The first 6 rows are patterns. Each new row is the sum of 2 different patterns, raised or lowered, with some noise. Before adding, each is slid sideways (what falls off one end comes back at the other) and multiplied by a number that may be negative. Names go in the order of the patterns.
Some rows, each with the names of its patterns after it:
[-2.96 -1.94  0.55 -1.26 -2.52 -3.15  2.56  0.74 -2.42  0.47  0.04  1.10
 -1.10 -0.51  3.08 -0.95  2.84 -1.11 -2.15  0.52 -1.03 -0.62  2.76  0.99
  1.71 -2.52 -2.23  0.09 -2.35  2.14 -1.32 -0.77 -0.26 -0.29 -1.23 -1.86
  1.00 -2.70  2.00 -0.05  2.46  2.36 -1.52 -2.36  1.63 -2.37  1.26]	Q_31
[ 2.27 -3.15 -2.36  0.01 -0.09 -1.38  0.71  2.82  2.26  1.09  2.67  2.84
  0.22  0.46 -2.01 -0.94  0.56  0.10  2.59  2.98 -0.24  0.11  0.71  1.76
 -0.87 -1.96 -2.18 -2.51  2.38  3.22  2.74 -1.37  0.42  1.29 -0.35  1.05
 -2.52 -0.50 -2.13 -0.51 -0.94  0.48 -0.08 -3.20  0.51  0.46 -2.18]	Q_509
[ 3.00 -0.30  3.28  2.14 -1.07 -0.06  0.77  1.54  3.18 -1.46  0.00  0.72
  1.13  1.01 -3.27 -0.70  1.90 -2.54 -0.40 -2.46 -0.63  2.31  0.01 -3.03
  3.11  1.03  3.10 -2.92 -0.93 -2.85 -2.03  2.08  0.73  1.20 -0.93 -2.80
 -1.24  1.91  2.31  2.30  2.97  0.83 -1.89  2.20  3.28  3.05 -2.53]	Q_220
[-1.57  0.40  1.42  1.03  0.74  1.75  2.14 -0.03  2.80 -0.46  0.28 -2.64
 -1.36 -1.26  0.19  2.21  0.04  1.96  1.40  2.26 -1.90  3.18  2.65 -2.37
 -2.40 -0.54  0.49  1.91  1.06 -0.58  1.12 -3.29  2.85 -0.58 -1.36 -2.80
  0.85  2.78 -3.06  2.85  0.88  1.63 -2.93 -0.70  0.43  1.13 -2.06]	Q_927
[-1.49  3.21 -0.96  2.01  1.32 -1.63  2.15 -2.82 -1.76  1.26  2.90 -0.58
 -0.32 -0.66 -1.40 -0.93 -2.17  1.93  2.04 -0.82 -0.87 -1.25 -0.74 -1.74
  2.38 -0.84  2.81 -2.33  2.61  2.41  0.91 -0.70 -3.15 -2.45 -0.96  1.87
 -0.90 -0.54 -2.39  1.55  2.78  2.45  1.99 -1.32 -1.65  1.25 -1.27]	Q_483
[-2.40 -2.82 -0.67 -0.61  2.83 -2.37  0.24  1.42 -0.73 -2.12  1.49 -3.14
  2.79 -3.20  0.61  1.32 -2.82  1.03  0.97 -1.14  0.52  0.48  1.78  0.86
 -0.19 -0.70 -2.78 -1.08 -1.59 -3.21  2.21 -2.59 -0.25  0.74  1.78 -0.64
 -1.36  0.19 -0.97 -2.98 -1.39 -2.28  0.60  0.47 -2.26 -0.09 -2.58]	Q_320

New rows, each followed by the names of its patterns:
[-3.08 -3.47 -3.02 -2.34 -2.53 -2.99 -4.10 -2.04 -1.92  0.15  0.37 -4.26
 -4.89 -4.76 -1.60 -3.36 -2.02 -2.42 -1.73 -1.59 -0.66  0.23 -1.40 -1.91
 -3.93 -3.29 -0.45 -1.76 -3.01 -1.04 -4.99  0.57  0.64 -1.11 -1.25 -1.97
 -3.51 -3.66 -4.39 -3.65 -2.64 -4.61 -1.49 -2.05 -1.59 -0.74 -3.91]	Q_509 Q_483
[ 4.00  0.44  4.46 -1.07  5.03  1.76 -0.30  5.39 -0.57  0.56  1.36 -0.24
  1.68  0.89 -0.24  2.75  1.48  5.48  3.44  2.69  5.04  0.56  5.46  0.39
  0.39  0.95  1.86  2.68  0.66  2.84  4.53  1.17  3.98 -0.48  1.55  4.57
  1.18  4.39  3.99  2.69  1.49  1.16 -0.02  4.79  1.16  1.22  1.04]	Q_31 Q_320
[-5.68 -5.28 -2.65  0.03 -2.40 -4.92 -3.23 -5.18 -5.91 -2.84 -3.45 -0.52
 -1.40 -2.26  0.05 -0.11 -3.45 -6.64 -2.74 -5.86  2.02 -5.90 -2.01 -2.91
 -3.57  1.05  0.67 -1.63 -2.89 -3.16  0.48 -2.47 -3.55 -0.23 -5.56 -1.56
 -2.55 -6.48  1.61 -6.82 -3.87 -0.57  1.89 -3.30 -3.73 -2.51 -4.19]	Q_483 Q_320
[ 0.22  3.01  0.10  4.52  2.77  1.44  4.43  0.60  2.29  2.91  2.01  2.04
  1.83  2.66  1.73  3.59  2.40  2.58  1.67  2.35  1.79  4.21  1.51  2.79
  0.78  3.79  3.53  1.75  3.07  4.47  4.06  1.88  1.49  2.98  2.81  2.15
  2.78  3.61  3.51  0.99  2.78 -0.38  3.66  2.95  1.25  2.89  3.27]	Q_31 Q_320
[ 2.34 -1.27  1.40  3.04  2.16 -1.42  1.45 -0.13  2.66  2.20  1.06  0.95
  1.75  2.95  1.46  0.76  0.59  0.46  0.37  1.45 -1.01 -0.05  2.08  0.19
  0.93 -0.10 -0.18  1.74  1.52 -1.33  3.65  2.26  3.90 -1.05  0.12 -2.76
  0.23  1.69  0.26  1.58  0.83 -2.11  1.15  0.33  3.48  1.63  1.68]	Q_220 Q_320
[-0.15  1.98  3.56  5.81  1.19 -0.75 -2.69  2.99  1.19  2.06  0.16 -2.07
  1.30 -0.04  4.07  2.92  0.82  1.85  2.43  1.07  1.57 -0.87  1.82  0.52
  1.95  5.42  2.56  0.13 -0.09  0.96 -0.97 -0.19  1.37 -0.31  0.66 -0.64
 -0.98  3.48  2.54  1.73  1.60  0.51 -3.41  2.07 -1.31  2.53 -2.54]	Q_509 Q_483
[ 3.64  1.35  1.22  0.92 -2.46 -0.95  1.41  0.41 -1.53  2.90 -2.38  2.63
 -0.59 -3.20 -2.71  0.03  0.70  5.18 -3.41  0.21  1.84  0.24 -1.14 -1.25
 -3.49  4.15 -5.16  0.30 -0.87 -3.14  2.79  1.03 -3.60  3.10  1.32  4.22
 -1.59 -1.03 -3.07 -4.30  0.70 -0.86 -2.06  1.29 -4.74 -1.27  2.25]	Q_220 Q_320
[3.04 3.08 5.11 4.71 2.16 0.18 2.94 4.34 4.71 5.10 5.13 4.76 1.13 3.16
 5.27 5.16 2.63 5.11 4.03 3.48 4.78 1.15 4.48 2.11 2.62 4.27 2.91 4.95
 4.94 4.24 2.71 2.13 3.10 5.47 1.06 1.49 0.60 1.84 5.12 4.20 1.03 5.46
 4.50 2.94 2.30 1.63 1.09]	Q_220 Q_483
[ 1.09  3.08  0.10  0.43  1.37  1.27  2.35  0.52  2.62 -0.23  1.61  0.19
  1.77  1.15  0.32 -0.21  1.45 -0.87  3.68  0.37  2.43  1.57 -0.94  2.92
  0.59  0.33  1.55  1.02  1.46 -0.67  1.56 -0.14  1.11  1.02  0.17  2.31
  3.60 -1.28  3.31  0.26  1.82  0.72  0.78  2.00  1.78  2.79  1.06]	Q_31 Q_320
[ 0.69 -1.84 -1.97  0.16 -3.81  1.16  0.98  2.22 -1.67 -4.20  0.99 -1.40
  0.33 -0.21  3.37  0.47 -1.90  0.03  2.99  2.45 -2.38  0.28 -1.48  0.98
 -0.41 -2.67 -0.53 -2.01  0.78  1.31  0.49  0.43  0.72  0.13 -1.46 -2.60
 -2.40 -0.37 -3.70  0.64 -4.23 -2.83  2.69  1.22 -1.94  1.03 -1.28]	Q_220 Q_927
[-1.01  2.36  0.23  4.15  5.05 -0.14  2.96  4.78  4.16 -1.75  1.88  2.17
  2.87 -0.13  1.07  3.42  0.66 -0.51  3.10 -1.44  3.06  3.93  2.26  3.16
  2.16 -1.18 -0.66 -0.32  3.14  2.01  2.89  2.43 -0.38  3.45  3.41  1.59
  1.26  2.97  2.91 -0.87  3.40 -1.28  2.06 -0.15 -1.57  3.12  2.39]	Q_31 Q_320
[-2.34  2.47  1.11  0.30 -0.12  1.10  0.85 -0.06  2.81 -1.08  3.23 -2.35
  2.36  1.72  2.62 -1.62 -3.45 -0.06  1.25  2.69 -0.17 -0.67 -1.90  2.47
  2.72  4.72  0.95 -0.07  0.03  3.44 -0.81 -1.99  5.26 -1.57  2.13  1.07
  0.94  3.05 -1.92 -1.33  3.08  4.22  0.03 -0.26 -0.36 -0.89 -1.00]	Q_927 Q_483
[-5.15 -0.22 -0.39 -0.79 -2.61 -5.21 -4.94 -5.04 -1.78 -4.26 -4.99 -3.17
 -2.93 -0.48 -0.15  0.06 -4.09 -4.69 -1.53 -4.11 -5.55 -0.95 -4.86 -0.70
 -1.27 -5.24 -1.01 -6.48 -5.42 -3.39 -0.69 -3.50 -1.00 -4.61 -3.56 -2.37
 -4.80 -2.38 -0.03 -5.17 -1.54 -5.49 -2.71 -3.14 -2.37 -2.63  0.29]	Q_483 Q_320
[-2.94  1.05 -2.64 -5.41 -1.33 -1.61 -1.13 -0.41 -2.54 -4.29 -3.64 -4.59
 -2.47 -4.47 -0.53 -3.09 -2.96 -4.88 -2.06 -2.61 -3.72 -5.21 -4.78  0.36
 -1.81 -3.04 -4.03 -3.31 -0.23 -2.46 -3.69 -3.70 -3.40 -0.88 -2.99 -3.64
 -2.05 -1.69 -0.54 -0.17 -3.17 -1.54 -0.06 -5.87 -3.00 -5.69 -0.94]	Q_220 Q_927
[-6.17 -1.32 -5.02  1.65 -0.23 -4.18 -5.44 -4.26 -4.75 -1.78 -1.43 -2.32
 -1.97 -3.70 -2.98 -0.16  0.22 -3.45 -4.57 -3.18 -3.69 -2.17 -6.23 -0.16
 -5.90 -2.88 -3.08 -0.27  0.72  0.46 -2.13 -4.31  0.79 -2.59 -0.75 -2.30
 -7.03 -2.31 -2.63 -1.36 -1.08 -2.73 -2.08 -3.52 -7.48 -2.67 -6.67]	Q_509 Q_483
[-5.12 -1.85 -1.46  2.52  0.09 -2.16  0.95 -3.29 -2.62 -1.55 -2.72 -0.17
  0.40 -1.59 -1.73 -1.25 -4.45 -3.38 -3.25 -3.12  2.74 -1.32 -1.84  2.04
 -2.45 -0.64  1.86 -4.03  2.46 -1.89  1.91 -1.51 -3.96  1.73 -0.41 -1.92
 -1.15  0.41  1.09 -2.36 -0.44 -3.49 -2.58 -0.22 -2.71 -3.03  1.51]	Q_31 Q_320
[-3.59  1.27 -1.32  1.08 -5.64 -2.74 -5.21 -3.53 -1.02 -1.05 -1.01 -4.78
 -3.33 -2.30 -2.07  1.37 -2.45 -1.47 -1.31 -3.14 -1.25  0.94  2.37 -1.86
  1.07  0.00  2.47 -0.18 -2.19 -3.28 -1.90 -0.33  0.52 -0.91  0.39 -1.45
 -0.93 -0.59 -2.67 -2.91 -1.88 -5.12 -3.87 -1.74  0.16  1.75 -2.76]	Q_509 Q_220
[-1.63 -0.12 -3.39 -0.39 -3.01 -3.04  1.01 -1.87 -3.60  1.19 -6.02  2.12
 -0.52 -3.09 -0.97 -1.68 -3.58 -4.56 -4.87 -3.69 -5.85 -5.53 -2.57 -2.67
  0.82 -1.04 -2.24 -0.92 -5.97 -4.05 -2.11 -2.85 -4.04 -3.84 -0.91 -0.66
  0.15  1.38 -3.90 -4.43 -5.29 -1.39 -1.77 -3.67 -0.85 -2.17  1.31]	Q_509 Q_320
[ 3.95  2.92  3.66  4.08  0.98  4.50  2.72  2.72 -0.15  2.59  2.87  3.44
  2.86  0.72  1.55  1.57  1.76  4.84 -1.07  3.04  2.25  4.21  3.97 -1.68
 -0.29  4.19 -1.64  2.27 -1.94  0.14  3.96  0.90 -2.15  2.07  4.22  4.59
 -1.95  1.23 -0.38  0.84  2.64  2.01  4.59  0.41  1.38  0.11  1.87]	Q_31 Q_220
[-1.73  3.57  3.71  0.30 -1.19  1.12 -1.81  1.25 -3.00 -0.99 -0.84 -2.15
  2.86 -0.25 -0.38  1.59  1.37 -3.04  1.71 -0.74 -2.14  3.33 -3.80  2.54
 -0.45 -3.21 -1.84  2.20 -1.13  2.24  0.23  2.90  3.30 -2.40 -1.20  2.49
  3.02 -1.00 -0.17  3.26 -2.92  0.55 -3.70  2.87 -2.30 -4.91 -0.38]	Q_31 Q_483
[ 1.05  5.17  4.16  5.45  4.26  2.29  2.96  1.67  6.71 -0.47 -0.67 -0.68
  2.27  4.30  4.05  0.66  5.02  4.99 -0.76  2.82  0.05  0.94  3.34 -0.71
  5.45  2.83  1.73 -0.41  4.63  3.76  3.94  3.83  2.34  4.76 -0.39 -0.21
  2.14  4.59  2.16  1.91  5.63  1.54  3.79 -0.44  3.89 -0.54  0.57]	Q_927 Q_483
[ 3.14  3.03  5.92  5.72  4.22  1.75 -2.16 -0.97  4.92  4.18  1.18  2.95
  1.29  4.43  2.73  3.46  4.54  4.92  1.80  2.27  5.07  1.87  1.31  6.41
  0.13  7.68  3.65  4.44  4.34  4.71  1.68 -1.95 -0.91  1.13  1.31 -0.53
  2.25  0.79  5.67  5.41  3.74  3.86 -0.56 -1.04  3.84  1.89  1.09]	Q_509 Q_483
[-0.89 -0.48 -1.87 -0.11 -1.96 -4.57 -3.06 -6.42  0.65 -3.42 -5.58 -1.84
 -2.57  2.29  0.93 -1.80 -3.35 -0.10 -0.01 -1.65 -4.23 -3.46 -4.95 -4.20
 -1.81 -0.19 -3.21 -3.13 -0.51 -7.08 -0.81 -2.94 -3.90 -0.29 -3.95 -1.39
 -1.34 -4.64 -3.58 -0.52 -2.21 -0.37 -2.38 -0.65  0.11 -4.00 -4.09]	Q_31 Q_483
[-2.56 -0.45 -2.82 -4.61 -4.23 -0.83 -2.90 -3.67 -0.71 -3.27 -5.78 -3.28
 -3.99 -0.77 -5.69 -6.00 -2.77 -1.61 -0.62 -1.77 -2.95 -5.18 -3.36 -3.90
 -1.06 -6.13 -5.37 -5.48 -3.41 -1.24 -0.95 -4.40 -3.36 -1.84 -7.17 -3.08
 -6.29 -3.23 -3.56 -6.66  0.81 -0.20 -3.94 -6.07 -3.78 -3.59 -2.23]	Q_927 Q_483
[ 0.09 -0.22  4.34  1.93  0.18  2.01 -1.24  2.76  1.62  2.43  0.60  3.65
 -0.80  0.61  0.84  0.77 -1.26 -2.79 -0.60  0.15  3.50  1.12  0.28 -0.42
  0.10  0.52  2.64  2.14 -0.29 -1.17  2.35  1.58  1.69  4.62 -1.18 -0.09
 -0.10  0.95  1.94 -1.51  0.24  1.04  4.50  1.05  2.28  0.98  0.89]	Q_509 Q_483
[ 1.42  3.38  3.72  2.50  2.35  4.82  0.11  2.24  2.26 -0.48  0.65  3.25
  2.51  1.98  2.75  2.66  2.29  2.67  2.36  2.36  3.45  2.88  2.68  4.31
  4.40  2.28  2.24 -0.06  4.56  0.90  1.86  1.21  3.43 -0.89  3.05  0.10
  5.50  0.32  1.66  3.29  2.33  1.84  2.27  1.85  2.50  1.82 -0.40]	Q_31 Q_320
[-0.32  3.84  1.33  5.76 -1.48  2.34  1.96  0.17  2.91  1.32  1.48 -0.55
  3.67  1.85  0.68  0.13  0.74  3.78  2.07  3.07 -0.55  0.33  2.64 -2.45
  0.54  4.98 -1.27  5.38  0.02 -2.11  3.59 -1.24 -1.25  3.40  6.80  2.93
  2.14  3.25  2.61  0.84 -0.18  1.64  2.60  1.21  0.70  2.60  3.46]	Q_509 Q_483
